There are 3 ways to turn a row about zero (a turn may also mirror it). The second row of each pair is the first, turned, with some noise. The first 27 pairs use one turn. New pairs use 2 turns, one after the other, and a turn may come again.
(in the rows, 128 means zero)
Known pairs, each followed by its turns in order:
[161 119 156 164  47 157 133 131]
[118  79 101 200 123  90 149 109] -> L

[118 125 155 119 126 121 126 142]
[134 152 128 117 144 123 135 128] -> D

[111 113 137 162 147 129 129 151]
[118 167 142 147 127 107 128 142] -> L

[104 188 123 134 103 132 100 138]
[181 129 145 132  97 100 141 100] -> D

[135 143 116  96 112 151 112 176]
[152 141 100 152 141 115 118  87] -> D

[121 117 165 115 144 123 120 119]
[116 158 134 103 141 119 122 145] -> D

[108 136 168 124 122 156 118 139]
[159 147 109  99 137 111 125 132] -> D

[121 135 130 209 134 108 122 144]
[140  74 144 123 138  97 179 152] -> D

[153 132 118 136 172 170 142 125]
[ 97 163 118 131  94 159 135 121] -> K

[141 100 124 166 163 165 141 170]
[151 168  94 152  86 160 143 114] -> K

[102 140 110 136 121 115  47 131]
[155 123 139 121 204 112 114 152] -> L

[147 121 112 113 121 142 132 140]
[121 129 105 150 131 138 117 118] -> D

[117 177 119 153 105 112 160 127]
[144 144 167 122 168 151  99 120] -> K

[130 125 125 149 111 119 182 104]
[134 124 130 131  81 106 136  88] -> L

[ 93 123  94 107 127 105 140 126]
[140 135 136  88 154 107 150 115] -> K

[ 94  87 105 118 110 125 133 114]
[145 112 117  96 142 123 171 142] -> K

[ 71 147 164 112  75 126 203 134]
[165 154 109  66 115 190 176  99] -> D

[123  97 114 122 115 124 144  89]
[121 103 113  92 143 143 145 141] -> K

[ 96 120 129 125 128  91  47 114]
[159 112 176 115 193 119 114 161] -> L

[134 118 128 115 141 173 100 137]
[ 91 124 106 119 150 130 132 154] -> L

[129 153 186 110 130 123 180 112]
[107 173 108  79 100 139 159 130] -> D

[112  72  89 130 146  97  97 129]
[109 137 181 115 157 117  76 127] -> L

[131 127 183 132  92 126 146 117]
[138  98 142 163 102 122 169 132] -> L

[167 110 143 153 102 133  82 120]
[120  77 115 176 117 144 129 126] -> K

[116 137 112 135  95 209 132 120]
[111 151 146 158 144 169 177 175] -> K

[209  65 206 114 126 142  98 134]
[ 76  61 137 182  93 142 113 209] -> L

[111 152  69  98 135  85 122 141]
[123 142 148 102 167  88 144  75] -> K

New pairs. What belongs after each?
[110 175 128 188 116 155  65 104]
[143  80  63 162 155 113  83 101] -> D K

[130 129 117 121 121 108 144 150]
[127 115 112 121 129 106 133 138] -> L L

[114  63  86 104 133 104  73 159]
[136 116 143 132  26 140 115 112] -> D K

[ 67 103 104 126 151 142 128 144]
[118 155 173 103 109 106  95 150] -> L K

[152 129  91 145 175 149 111 142]
[121 119 165 109 159 165 129 161] -> K K

[131 150 133 140 138 129 146  93]
[153 150 116 113 140 115 103 123] -> K D

[144 156 119 139 123 168 150 124]
[125 108 116 129 168 139 158 120] -> D K

[118 107 109 127 134 137 123 175]
[113 133 133 116 151 160 103 101] -> K K

[136 158 149 151 126 126  93 134]
[149 129 132 126 138 116 143 172] -> K D

[ 83 130 145 102 137 103  97 128]
[108 142 111 132  91 156 147 165] -> L L

[209 152 166 160  87 170 114 148]
[107 174 113 149 172  36 125 144] -> K L

[132 156  99 125 141  47  47 112]
[136  33 107  61 101 125 108 158] -> K K

[ 65 173 141  96 165 150 113 152]
[100 194 173 147  91 135 103 142] -> D D

[ 88 128 147 138 129 134  59 111]
[129 153 109 128 164 158 181 165] -> K D

[132 149 119 119 143  90 116 162]
[112  85 149 109 122 129 108 112] -> K K

[142 118  78 111 132 147 170  90]
[109 159 118  79 132 156 166 106] -> K L

[ 47 130  62 176 101 124 126 106]
[105  90  41 155  93 138 131 181] -> D K

[ 90  48 119 123 138 168 139 127]
[109 116  81 157 118 179 148  75] -> K D

[130  78 130 145 163 119 172 149]
[168 115 129 149 160 112 180 126] -> L L

[ 83 138 107 100 105 115 145 140]
[122 113 111  87  90 116 152 140] -> L L

[140 163 145 168 161 128 209 186]
[127 147 102  26 176 136 158 136] -> D K

[136 125 117 182 197 119 155 100]
[124 107 157 157 187  74  98 118] -> L K

[134 138 121 155  47 118 100  76]
[143 139  92 208 146 172  95 137] -> D K

[116 163  97 135  89 137 144 128]
[ 92 109 146 140  89 145 111 143] -> L D

[123 138  77 134 152 131 126 114]
[113 102 167 139 144 103 135 136] -> D L

[123 146 107 120 147 169 118 114]
[141 145 128 138 120 128 175 112] -> K L

[171 124 126 150  94 128 136 122]
[129  87 119 123 139 115  93 145] -> K D

[121 122 145 209 116 125 160 137]
[203 121 133 158 114 103 111 112] -> L L

[133 106 121 129 130 100 181 138]
[120 116 101  87 144 151 102 132] -> K L

[ 47  81 131 130  87 123 129  76]
[ 67 106  78 145 129 173 149 189] -> D L

[104 134  93 145  78  81 137 161]
[112 136  92 115 102 190 103 160] -> D K

[110 119 130 110 119 147 132 152]
[149 149 112 137 113 141 112 121] -> K L

[ 47 142  95 148 130 139 116 122]
[ 88  86  73 135 101 107 120 160] -> D K

[119  68 124 124 177 174  73 166]
[128 111 132 116  60  82 147  58] -> D K

[148 136 113 131 116 139 125 136]
[123 133 129 117 143 113 109 122] -> L L

[111 120 127  97  78  96 120 140]
[117 125  90 114  84  95 133 146] -> D D

[119  86 123 138 190 131 107 138]
[151 149 165 150 119  74 112 138] -> L K

[117 120 129  95 125  78  85 100]
[137 128 158 159  96 120  78 152] -> D K

